There are 4 nested groupings, the coarsest first. Each group lies inside one group of the grouping before and may be the whole of it. The rows also spread widely along 13 directions, which tell nothing about the answers.
Some rows, each with its group in each grouping after it:
 .01  .17  .05  .35  .33 -.18 -.02  .21  .35  .22  .14  .02 -.10  .06 -.21 -.22 -.15  .25 -.09 -.05  .14 -.01 -.02  .15 -.01  .24  .17 -.14 -.01  .19 -> supo Dogog q692 dolad
-.16  .09  .18 -.22  .10 -.18 -.03 -.12 -.32 -.41  .06 -.25 -.12  .15  .12  .33 -.02  .01 -.26 -.23  .04 -.04  .13  .02 -.12 -.29 -.02 -.11  .09 -.20 -> kepav nido q251 vumik
 .28 -.20  .14  .20  .37  .17 -.01  .06  .32 -.13  .07 -.27  .08 -.03  .17 -.14  .23  .09  .18  .20  .16 -.28  .01  .18  .15 -.18  .00 -.13  .30  .05 -> kepav fad q960 numef
 .09  .19 -.21 -.02  .13  .00 -.07  .21 -.15 -.25  .50 -.10 -.12 -.15  .15 -.11  .18  .16  .01  .05  .08 -.69  .19 -.13  .07 -.08  .05 -.12  .10  .13 -> supo Gumik q83 rorak
-.17 -.05  .19 -.02  .23 -.08  .15  .06 -.36 -.14  .16 -.16 -.07  .27  .04  .11  .01  .19 -.01  .17 -.05 -.03  .14  .00 -.13 -.06  .24 -.19  .18 -.05 -> supo Dogog q351 vof
-.04 -.02 -.09 -.15 -.10  .18  .02 -.17  .36  .16 -.48 -.11 -.23  .07 -.12  .03 -.03 -.25 -.02  .02 -.04  .43  .00  .14  .17 -.01 -.16  .17 -.34 -.27 -> supo Gumik q300 geb
 .20  .31  .09 -.25  .21 -.17  .27  .09 -.23 -.13  .14  .19 -.21  .12  .03  .18 -.01  .02 -.17  .03  .09 -.06  .17 -.26 -.12  .04 -.01 -.01  .12  .20 -> kepav fad q535 kevi
 .08  .03  .06 -.24  .08 -.19  .13  .13 -.19 -.14  .06  .14 -.19  .05  .03  .11 -.03  .11 -.11  .02  .02 -.01  .17 -.11 -.05 -.04  .13 -.03  .19  .06 -> supo Gumik q83 Nemi
-.02 -.14 -.19  .21 -.20  .35 -.02  .11  .16  .07  .10 -.32 -.10 -.07  .13 -.06 -.02 -.14  .02  .24 -.04 -.20 -.05 -.11 -.08  .35  .13  .27 -.06 -.35 -> supo Dogog q692 parir
 .18 -.16  .04  .35  .05 -.24 -.10  .22  .30  .10  .10  .10 -.02 -.05 -.24  .04 -.04 -.22 -.14 -.27  .12 -.01  .00 -.03 -.25  .27  .06  .16 -.21  .09 -> supo Gumik q300 zuz
 .30 -.10 -.03 -.06 -.03  .05 -.02 -.08 -.02 -.01 -.04  .15 -.07  .09 -.19 -.03  .24 -.24  .16  .02 -.02  .02 -.05  .01 -.12 -.09 -.12  .11 -.18  .32 -> kepav fad q590 guvu
 .04  .25  .35 -.17  .34  .16  .19  .14  .25  .03 -.12 -.08  .02  .10  .15 -.01  .00  .20 -.05  .33  .06 -.16  .19  .08  .10 -.18 -.02  .03  .05  .02 -> kepav fad q535 fased
 .24  .22 -.23 -.15 -.12 -.06 -.02  .15  .33  .32  .01  .39  .04 -.16 -.21 -.06  .05 -.19 -.04 -.07 -.01  .19 -.15 -.19 -.07  .17 -.13  .24 -.16  .22 -> kepav fad q590 guvu
-.21  .15  .18  .41 -.24 -.17 -.19  .07  .25 -.08  .28  .08  .01 -.20 -.05 -.15  .10  .27  .17 -.21  .10 -.03  .16  .09  .10 -.12  .02 -.13 -.11  .33 -> kepav fad q535 kevi
 .38 -.35  .03 -.02 -.09  .24  .01  .01  .27 -.20 -.30 -.20 -.39 -.06  .12 -.04  .07 -.12  .05  .21  .11 -.21  .18  .19  .10 -.07  .03  .23 -.02 -.12 -> supo Gumik q83 rorak
-.09  .10  .19  .14  .20  .11  .12  .09  .20  .23 -.05 -.25  .15  .24 -.03  .05 -.17 -.07 -.10  .09 -.01  .25 -.24 -.08 -.19  .45  .07  .17  .04 -.24 -> supo Dogog q692 parir
 .10 -.13 -.06  .03  .14 -.05  .13  .28  .08  .26  .15  .21  .07 -.02 -.04 -.11  .04  .14  .08  .28 -.07  .04 -.02 -.13  .00  .15  .27 -.05  .29  .07 -> supo Dogog q692 parir
-.39 -.04  .30 -.08  .10 -.24 -.11  .17 -.12 -.10  .16  .00  .20  .07  .07  .10 -.07  .39 -.15 -.01 -.12 -.08  .17  .18 -.12 -.41  .23 -.15  .15 -.07 -> kepav fad q590 guvu
-.49  .42  .14 -.12  .00  .10 -.04  .07  .16  .03  .16 -.24  .30 -.08  .18  .04  .05  .13  .01 -.05 -.06  .02  .04 -.14  .21 -.11 -.16 -.04 -.05 -.22 -> supo Gumik q300 zuz
-.17  .14 -.29  .17 -.08  .05  .05  .16  .32  .48 -.01  .16 -.22 -.01 -.24 -.34 -.21  .18  .05  .22 -.08  .22 -.01  .05  .13  .40  .24  .04 -.18  .07 -> supo Gumik q300 zuz
 .06 -.10 -.22 -.26  .00 -.14 -.24  .05  .34  .17 -.12  .21  .26 -.11 -.15  .07  .12 -.19 -.13 -.22 -.10  .37 -.20  .07  .00 -.28 -.11  .01  .06 -.16 -> kepav fad q535 kevi
 .10  .09  .10 -.02  .12 -.02 -.01  .01  .11 -.10 -.08 -.12 -.16  .10 -.07  .16 -.02 -.18 -.21 -.16  .10 -.01  .04 -.02 -.14  .03 -.10  .13 -.16 -.09 -> supo Dogog q692 parir
 .10 -.42  .06  .21 -.14 -.06  .21  .01  .22  .12 -.12  .17 -.07 -.13 -.05  .06  .19 -.17  .26  .10  .02  .38  .20 -.10  .18  .01  .06 -.05 -.04  .02 -> supo Gumik q300 zuz
 .01 -.08  .15  .53  .05  .02  .06 -.02  .30  .06 -.03 -.09 -.26  .03 -.16 -.15  .04  .06  .17  .03  .16  .08  .16  .16  .10  .14  .06 -.10 -.25  .18 -> supo Dogog q692 parir
 .10  .15 -.31 -.50  .16  .15  .11 -.01 -.23  .10 -.14 -.02 -.32  .29 -.06  .04 -.18 -.09 -.27  .28 -.15 -.02 -.08 -.02 -.14  .13  .14  .16  .02 -.18 -> kepav nido q251 vumik
-.03  .12 -.03 -.24  .02 -.10  .16  .35 -.03  .39  .06  .41  .02  .09 -.16 -.11 -.16  .15 -.05  .29 -.19  .11 -.01 -.18 -.11  .27  .29  .18  .07  .20 -> supo Gumik q300 zuz
 .28  .02  .28 -.01  .32 -.22  .04  .15  .26  .07 -.19  .03 -.08  .24 -.18  .00 -.20  .11 -.18 -.08  .12  .28 -.23  .15 -.20  .22  .15  .07  .30  .13 -> supo Dogog q351 vof
-.07  .20  .19  .09 -.08 -.09 -.12 -.11  .07 -.27  .06 -.31 -.05  .08  .02  .09  .02  .02 -.01 -.35  .14  .23 -.19  .00 -.04  .08 -.12 -.03  .15 -.02 -> supo Dogog q351 vof
-.26  .18 -.35  .07 -.45  .05 -.23 -.02 -.03  .05  .19  .04 -.25 -.07 -.20 -.20  .02 -.01  .10 -.10 -.13 -.05  .02  .00  .02  .11  .03  .10 -.39  .13 -> supo Gumik q300 geb

New rows, each followed by its group in each grouping:
 .06  .05 -.18 -.28  .11  .29  .11  .05 -.05  .08  .03  .03 -.02  .00  .07 -.10  .29  .00  .21  .39 -.13 -.16  .11 -.10  .23 -.23 -.04 -.08  .02  .03 -> supo Dogog q692 parir
 .36 -.13  .23 -.26 -.07  .07 -.12  .03  .22 -.17 -.23  .01  .01  .03  .04  .04  .11 -.10  .00  .01  .03  .01 -.11  .13 -.09 -.23 -.09  .25  .19  .07 -> kepav fad q535 fased
 .46 -.09  .16  .10  .09 -.07 -.08  .02  .18 -.19 -.17  .02 -.40  .14 -.15 -.03 -.07 -.07 -.13 -.09  .19 -.16  .03  .24 -.22  .02  .03  .20 -.08  .28 -> kepav fad q535 kevi
 .12  .19 -.03 -.22 -.01 -.04  .35  .05 -.18 -.01  .07 -.01 -.20  .11  .11  .20 -.11 -.03 -.09  .11  .04  .33 -.09 -.40 -.08  .41  .11  .06  .39 -.14 -> supo Dogog q351 vof
-.21  .01  .26  .21 -.01 -.23 -.19 -.01  .20 -.04  .01  .01  .08  .01 -.20  .01  .09  .03  .06 -.34  .05  .16  .11  .17  .04 -.21 -.08 -.11 -.25  .17 -> supo Gumik q300 zuz
-.03  .16  .05  .08  .14 -.03  .09 -.06 -.02 -.09  .21 -.07  .01  .03  .04 -.03  .17  .12  .16  .04  .08  .03  .06 -.04  .13 -.10 -.05 -.25  .13  .13 -> kepav fad q535 fased
 .08 -.19 -.04 -.03 -.13  .17 -.25  .08  .27 -.05  .04 -.11  .19 -.19  .10 -.07  .24 -.10  .12  .03 -.05 -.21 -.09  .08  .07 -.25 -.04  .12  .07 -.07 -> kepav nido q251 vumik
 .07 -.36 -.02  .31 -.22 -.25 -.08 -.10  .11  .01 -.08  .09 -.17  .00 -.27  .16  .00 -.30 -.06 -.32  .05  .39 -.01  .05 -.21  .13  .07  .06 -.22 -.01 -> kepav nido q251 vumik
 .38 -.02 -.29  .03 -.04  .06 -.08 -.11  .28  .01 -.20 -.07 -.44  .05 -.17 -.12 -.08 -.20 -.09 -.08  .13  .11 -.21  .15 -.02  .25 -.02  .16 -.04  .04 -> kepav nido q251 vumik
-.12 -.11  .16  .40 -.25  .08  .13  .09  .21  .04  .11 -.06 -.09 -.20  .10  .07  .07 -.09  .10  .10  .07 -.08  .30 -.14  .03  .14  .07  .13 -.28 -.05 -> kepav nido q251 vumik
-.31  .48  .22  .12 -.04  .21  .01 -.16 -.04 -.16  .06 -.29 -.18  .15 -.06  .00  .14 -.02  .13 -.06  .06 -.09  .20  .00  .05 -.05 -.25 -.01 -.54  .16 -> supo Dogog q351 vof
-.26  .13  .15  .31  .19  .02  .09  .17 -.15 -.01  .40 -.15 -.04  .12  .06 -.11 -.07  .33  .03  .24  .01 -.33  .19  .00 -.11  .14  .28 -.12  .02  .10 -> kepav fad q960 numef
-.04  .42 -.05 -.32  .31 -.24 -.04  .16 -.07 -.13  .23 -.11  .00  .08  .06  .13 -.14  .11 -.36 -.24  .06 -.14 -.10 -.13 -.08  .02 -.02 -.04  .25 -.12 -> supo Gumik q300 geb
-.16  .04  .13 -.29 -.38 -.04 -.14  .10  .15 -.03 -.22 -.09 -.07  .04  .05  .15 -.30  .00 -.27 -.15 -.11  .27 -.15  .02 -.16  .12  .09  .41  .09 -.34 -> supo Gumik q300 geb
 .16  .31 -.30 -.50  .04  .17 -.01  .08  .28  .17 -.29 -.04 -.23  .07 -.05 -.04 -.18 -.05 -.27  .09 -.05  .20 -.26  .01  .02  .17 -.03  .26  .12 -.25 -> supo Dogog q351 vof
 .18 -.25 -.09 -.33 -.10 -.01 -.15 -.10 -.16 -.09 -.02  .14  .15  .04 -.07  .03  .34 -.18  .20 -.02 -.16  .14 -.17  .01  .01 -.36 -.05 -.05  .20  .16 -> kepav nido q251 vumik
-.29 -.11 -.04  .19 -.42  .31 -.33 -.08  .08  .16  .06 -.13  .19  .09 -.17 -.28  .12 -.03  .33  .12 -.25  .03 -.22  .22 -.13  .01  .04  .21 -.34  .12 -> kepav fad q590 guvu
-.21 -.09  .08 -.30 -.43  .22 -.10 -.02 -.11  .00 -.05  .05  .21  .00  .01  .04  .31 -.10  .30  .15 -.29  .20 -.03 -.09  .02 -.27 -.05  .15 -.06  .01 -> supo Dogog q351 vof
 .05 -.08  .09  .15 -.07 -.21 -.36  .05  .03 -.10  .12  .04  .05  .08 -.28  .01  .04 -.14 -.11 -.38 -.02 -.10 -.13  .17 -.34 -.06  .02  .13 -.22  .24 -> kepav nido q251 vumik
-.16  .00 -.35  .04  .00  .10  .00 -.04  .46  .42 -.30  .09 -.24 -.07 -.23 -.15 -.09 -.05 -.08  .13 -.06  .33  .10  .22  .24 -.01  .06 -.04 -.39 -.20 -> kepav nido q251 vumik
-.06 -.05  .11 -.10  .28 -.10 -.03  .04  .11 -.03 -.15 -.21 -.09  .24  .00  .07 -.31  .19 -.33  .00  .02  .19 -.12  .27 -.16  .01  .21 -.01  .30 -.30 -> kepav fad q960 numef
 .09 -.06 -.05 -.11 -.31  .31  .01  .08  .28  .05 -.08  .00 -.01 -.23  .16 -.02  .17 -.15  .11  .25 -.06 -.14  .12 -.08  .08 -.10 -.09  .31 -.16 -.09 -> kepav fad q590 guvu
 .23  .22  .00 -.52 -.11 -.01 -.07 -.12 -.31 -.10 -.04  .31 -.05  .24 -.24  .00  .22 -.15  .12 -.03 -.14  .13 -.14 -.05 -.17 -.23 -.18  .11 -.07  .47 -> kepav fad q535 fased
 .12  .24  .10 -.35  .00 -.12  .07  .00 -.07 -.19  .05  .05  .00 -.01  .09  .17  .15 -.07  .01 -.16  .06  .11 -.02 -.23  .10 -.12 -.20  .01  .20  .09 -> supo Gumik q300 geb
-.06 -.02 -.54  .09  .04  .14  .11 -.18  .10  .15 -.02 -.12 -.32 -.07 -.09  .03  .08 -.29 -.05  .06  .02  .16  .13 -.06  .17  .09 -.05 -.12 -.33 -.32 -> kepav nido q251 vumik
 .27 -.46  .20  .06  .07  .26  .10 -.08  .22  .11 -.39 -.10 -.05  .19 -.05 -.05  .12 -.20  .21  .34 -.04  .17 -.06  .22  .00 -.02  .08  .16 -.01  .00 -> kepav nido q251 vumik
-.15 -.18  .08  .38 -.02  .00 -.23  .18  .39  .04  .16 -.23  .22 -.15  .06 -.03 -.02  .04 -.09 -.08  .03 -.18 -.01  .16 -.14 -.01  .10  .09 -.07 -.22 -> kepav fad q590 guvu
-.34 -.10  .02  .23  .10  .03 -.12 -.02 -.09 -.18  .21 -.50 -.01  .14  .11  .02 -.06  .11 -.05 -.04 -.01 -.16  .01  .14 -.06  .02  .16 -.11  .04 -.34 -> supo Gumik q300 geb
 .16  .17  .00 -.17  .23  .08  .39  .21  .04  .23 -.03  .12 -.19  .12  .07 -.10 -.13  .17  .02  .44  .01  .08  .04 -.20  .09  .37  .20  .05  .27  .07 -> supo Gumik q83 Nemi
-.04  .03 -.40  .03 -.26  .17  .05  .28  .17  .30  .22  .21 -.12 -.27 -.02 -.22  .10  .07  .14  .33 -.12 -.12  .10 -.21  .12  .18  .20  .09 -.05  .02 -> supo Dogog q351 vof
 .31  .25 -.09  .31  .11  .17  .19 -.10  .29 -.09  .14 -.29 -.25 -.06  .10 -.03  .09 -.18  .08 -.01  .32 -.02 -.04 -.18  .10  .39 -.22  .00  .02  .01 -> kepav fad q535 fased
-.10 -.05  .13 -.06 -.05  .02  .25  .09 -.11  .09 -.02 -.02 -.09  .15  .06  .06 -.11  .06  .04  .26 -.08  .21  .07 -.15 -.02  .25  .21  .08  .14 -.10 -> supo Gumik q300 zuz
 .10 -.31 -.11 -.19  .15 -.09  .06  .17  .35  .35 -.15  .29  .31 -.16 -.03  .06  .16 -.10  .00  .14 -.11  .37 -.05 -.04  .15 -.22  .09 -.08  .25 -.17 -> kepav nido q251 vumik
-.05  .31 -.04 -.17  .14 -.03 -.08  .14  .34  .25  .02  .05  .27 -.01 -.11 -.08  .05  .05 -.02 -.09 -.04  .30 -.30 -.06  .06  .06 -.09 -.01  .16  .01 -> supo Dogog q351 vof
-.15 -.28 -.01  .25 -.13 -.28  .16  .04  .07 -.01  .05  .01 -.13 -.11  .03  .32 -.14 -.08 -.24 -.15  .07  .39  .23 -.12 -.13  .11  .19 -.06  .04 -.43 -> kepav fad q535 fased
 .10 -.20 -.08  .29  .01 -.12  .03  .21  .18  .03  .28  .18 -.04 -.29  .01 -.06  .20  .06  .09  .07  .08 -.27  .31 -.04  .06 -.16  .11 -.11 -.06  .15 -> kepav fad q590 guvu
-.09  .37  .06  .01  .31 -.14  .21 -.02  .05  .14  .02 -.03 -.11  .21 -.12  .05 -.11  .08 -.11 -.07  .09  .34 -.03 -.10  .04  .22 -.02 -.17  .00  .01 -> supo Dogog q692 dolad
